The rows are grouped in 2 different ways at once. Each group adds its own fixed numbers to the row, and there is some noise. The rows also spread widely along 4 directions, which tell nothing about the answers.
Known rows, each followed by its group in each grouping:
[ 0.16,  0.16,  0.08, -0.05, -0.07,  0.02, -0.16,  0.05,  0.05, -0.04,
  0.03,  0.07, -0.01,  0.16, -0.16, -0.09,  0.06]
k_260 k_96
[ 0.24,  0.25,  0.07, -0.03, -0.38, -0.04, -0.29,  0.06, -0.01, -0.11,
 -0.07, -0.06, -0.24,  0.18, -0.17, -0.24,  0.05]
k_389 k_114
[ 0.11,  0.14,  0.21, -0.10, -0.11,  0.15, -0.08,  0.13, -0.12,  0.15,
  0.07, -0.04,  0.01,  0.17, -0.15,  0.02,  0.10]
k_583 k_96
[ 0.16,  0.02,  0.04,  0.11, -0.13,  0.18, -0.10,  0.23,  0.08, -0.22,
  0.07,  0.02,  0.08,  0.25, -0.18, -0.08,  0.02]
k_377 k_821
[ 0.16,  0.30,  0.17, -0.05, -0.25,  0.10, -0.10,  0.20, -0.11,  0.11,
 -0.23, -0.01, -0.20,  0.16,  0.10,  0.07, -0.21]
k_260 k_821
[ 0.22,  0.09,  0.09, -0.02, -0.14,  0.09, -0.08,  0.10,  0.02, -0.15,
  0.11, -0.08,  0.09,  0.34, -0.20, -0.17,  0.17]
k_377 k_829
[ 0.33,  0.14, -0.01,  0.22,  0.05,  0.06, -0.11, -0.06,  0.21, -0.14,
  0.00,  0.19,  0.14,  0.10, -0.33, -0.12,  0.08]
k_583 k_636
[ 0.17,  0.23, -0.05,  0.16, -0.08, -0.01,  0.04, -0.04,  0.21, -0.10,
 -0.24,  0.09, -0.21,  0.15, -0.02,  0.03,  0.05]
k_389 k_829
[ 0.19,  0.19, -0.13,  0.24,  0.06,  0.13, -0.09,  0.05, -0.04,  0.11,
 -0.16,  0.07, -0.19,  0.05, -0.05,  0.06, -0.10]
k_583 k_114
[-0.14, -0.07, -0.01,  0.23,  0.05,  0.09, -0.06,  0.17, -0.13,  0.05,
  0.29, -0.05,  0.13,  0.17, -0.10, -0.13,  0.00]
k_377 k_558
[-0.13,  0.10,  0.20,  0.03, -0.09,  0.09, -0.08,  0.23, -0.29,  0.29,
  0.07, -0.01, -0.17,  0.09,  0.14, -0.06, -0.14]
k_377 k_558
[ 0.00, -0.02,  0.04,  0.18,  0.00,  0.11,  0.10,  0.07, -0.12,  0.02,
  0.03, -0.02,  0.12,  0.23, -0.19,  0.02, -0.06]
k_389 k_636
[ 0.28,  0.16,  0.16, -0.12, -0.05,  0.11, -0.14,  0.15,  0.14, -0.13,
 -0.05,  0.10,  0.01,  0.14, -0.17, -0.06,  0.07]
k_377 k_96
[-0.15,  0.11, -0.02,  0.17, -0.10, -0.07, -0.22,  0.05, -0.17,  0.09,
  0.17, -0.03, -0.11,  0.06, -0.01, -0.20,  0.02]
k_260 k_558
[ 0.07, -0.02,  0.10,  0.21,  0.01,  0.22,  0.20,  0.23, -0.09, -0.10,
 -0.04, -0.13,  0.07,  0.28, -0.08,  0.23, -0.14]
k_389 k_821
[ 0.21,  0.17, -0.28,  0.31, -0.02, -0.06, -0.29, -0.05,  0.17, -0.21,
 -0.07,  0.13, -0.11,  0.06, -0.19, -0.25,  0.00]
k_260 k_114
[-0.22,  0.05, -0.14,  0.28, -0.09,  0.08,  0.01,  0.09, -0.27,  0.16,
  0.02, -0.12, -0.15,  0.21, -0.07, -0.02, -0.13]
k_389 k_114

New rows. What belongs after each?
[ 0.31,  0.09, -0.05,  0.28,  0.13,  0.12,  0.04,  0.04,  0.05, -0.19,
 -0.20,  0.00, -0.04,  0.13, -0.08,  0.14, -0.12]
k_389 k_114
[ 0.06,  0.12,  0.13, -0.01, -0.34,  0.08, -0.16,  0.10, -0.22,  0.06,
  0.03, -0.21, -0.21,  0.27, -0.10, -0.14, -0.03]
k_389 k_114
[ 0.18,  0.22, -0.05,  0.11, -0.19, -0.01, -0.16,  0.03,  0.00, -0.08,
 -0.18,  0.01, -0.24,  0.12, -0.11, -0.10, -0.05]
k_389 k_114
[ 0.18,  0.16,  0.07, -0.03,  0.00,  0.06, -0.10,  0.11,  0.21, -0.08,
 -0.09,  0.20, -0.03,  0.11, -0.15, -0.04,  0.04]
k_377 k_96
[-0.18, -0.06,  0.03,  0.18, -0.07,  0.24,  0.02,  0.29, -0.15,  0.05,
  0.14, -0.07,  0.12,  0.29, -0.09,  0.03, -0.07]
k_377 k_821
[-0.02,  0.02, -0.05,  0.31,  0.20,  0.04,  0.04,  0.09, -0.14,  0.06,
  0.16, -0.04,  0.08,  0.07, -0.03,  0.03, -0.10]
k_260 k_558
[ 0.11,  0.10,  0.02,  0.15,  0.01,  0.12,  0.09,  0.08, -0.18,  0.14,
 -0.02, -0.12,  0.04,  0.27,  0.04,  0.11, -0.07]
k_260 k_829
[ 0.19,  0.26,  0.11, -0.05, -0.35,  0.05, -0.37,  0.09, -0.20,  0.14,
  0.01, -0.08, -0.26,  0.19, -0.07, -0.22,  0.01]
k_583 k_114
[ 0.02,  0.09, -0.07,  0.24, -0.01, -0.07, -0.24,  0.02,  0.14, -0.10,
  0.16,  0.16, -0.06,  0.00, -0.11, -0.28,  0.12]
k_377 k_558
[-0.11,  0.00,  0.00,  0.24,  0.12,  0.02, -0.03,  0.12, -0.18,  0.11,
  0.22, -0.08,  0.07,  0.13, -0.02, -0.05, -0.05]
k_260 k_558
[ 0.04,  0.10,  0.00,  0.16, -0.28,  0.06, -0.20,  0.11, -0.02, -0.10,
  0.26, -0.04,  0.04,  0.24, -0.33, -0.26,  0.21]
k_583 k_821
[ 0.09,  0.25,  0.05,  0.05, -0.02,  0.02,  0.02, -0.01,  0.14, -0.02,
 -0.19,  0.17, -0.20,  0.06, -0.07,  0.08,  0.00]
k_389 k_96
[ 0.01,  0.23, -0.05,  0.21, -0.03, -0.02, -0.03, -0.02,  0.15,  0.03,
 -0.30,  0.28, -0.19,  0.01, -0.06,  0.01, -0.12]
k_389 k_636
[ 0.43,  0.18,  0.08,  0.12,  0.07,  0.17,  0.08,  0.03,  0.07,  0.03,
 -0.17, -0.01,  0.04,  0.18, -0.03,  0.15,  0.03]
k_583 k_829
[-0.12,  0.02, -0.02,  0.20, -0.13, -0.08, -0.14,  0.07, -0.04, -0.11,
  0.28, -0.07, -0.01,  0.13, -0.23, -0.27,  0.13]
k_389 k_558
[ 0.39,  0.19,  0.20,  0.12, -0.03, -0.01, -0.20,  0.07,  0.09, -0.12,
  0.05,  0.06, -0.04,  0.02, -0.14, -0.09,  0.10]
k_583 k_558
[ 0.04,  0.07, -0.22,  0.39,  0.20,  0.13,  0.14,  0.04,  0.02, -0.02,
 -0.23,  0.06, -0.10,  0.12, -0.06,  0.18, -0.16]
k_389 k_114
[-0.04, -0.01, -0.20,  0.41,  0.11,  0.11,  0.07,  0.06, -0.15,  0.00,
  0.00, -0.05, -0.04,  0.18, -0.13,  0.06, -0.15]
k_389 k_114
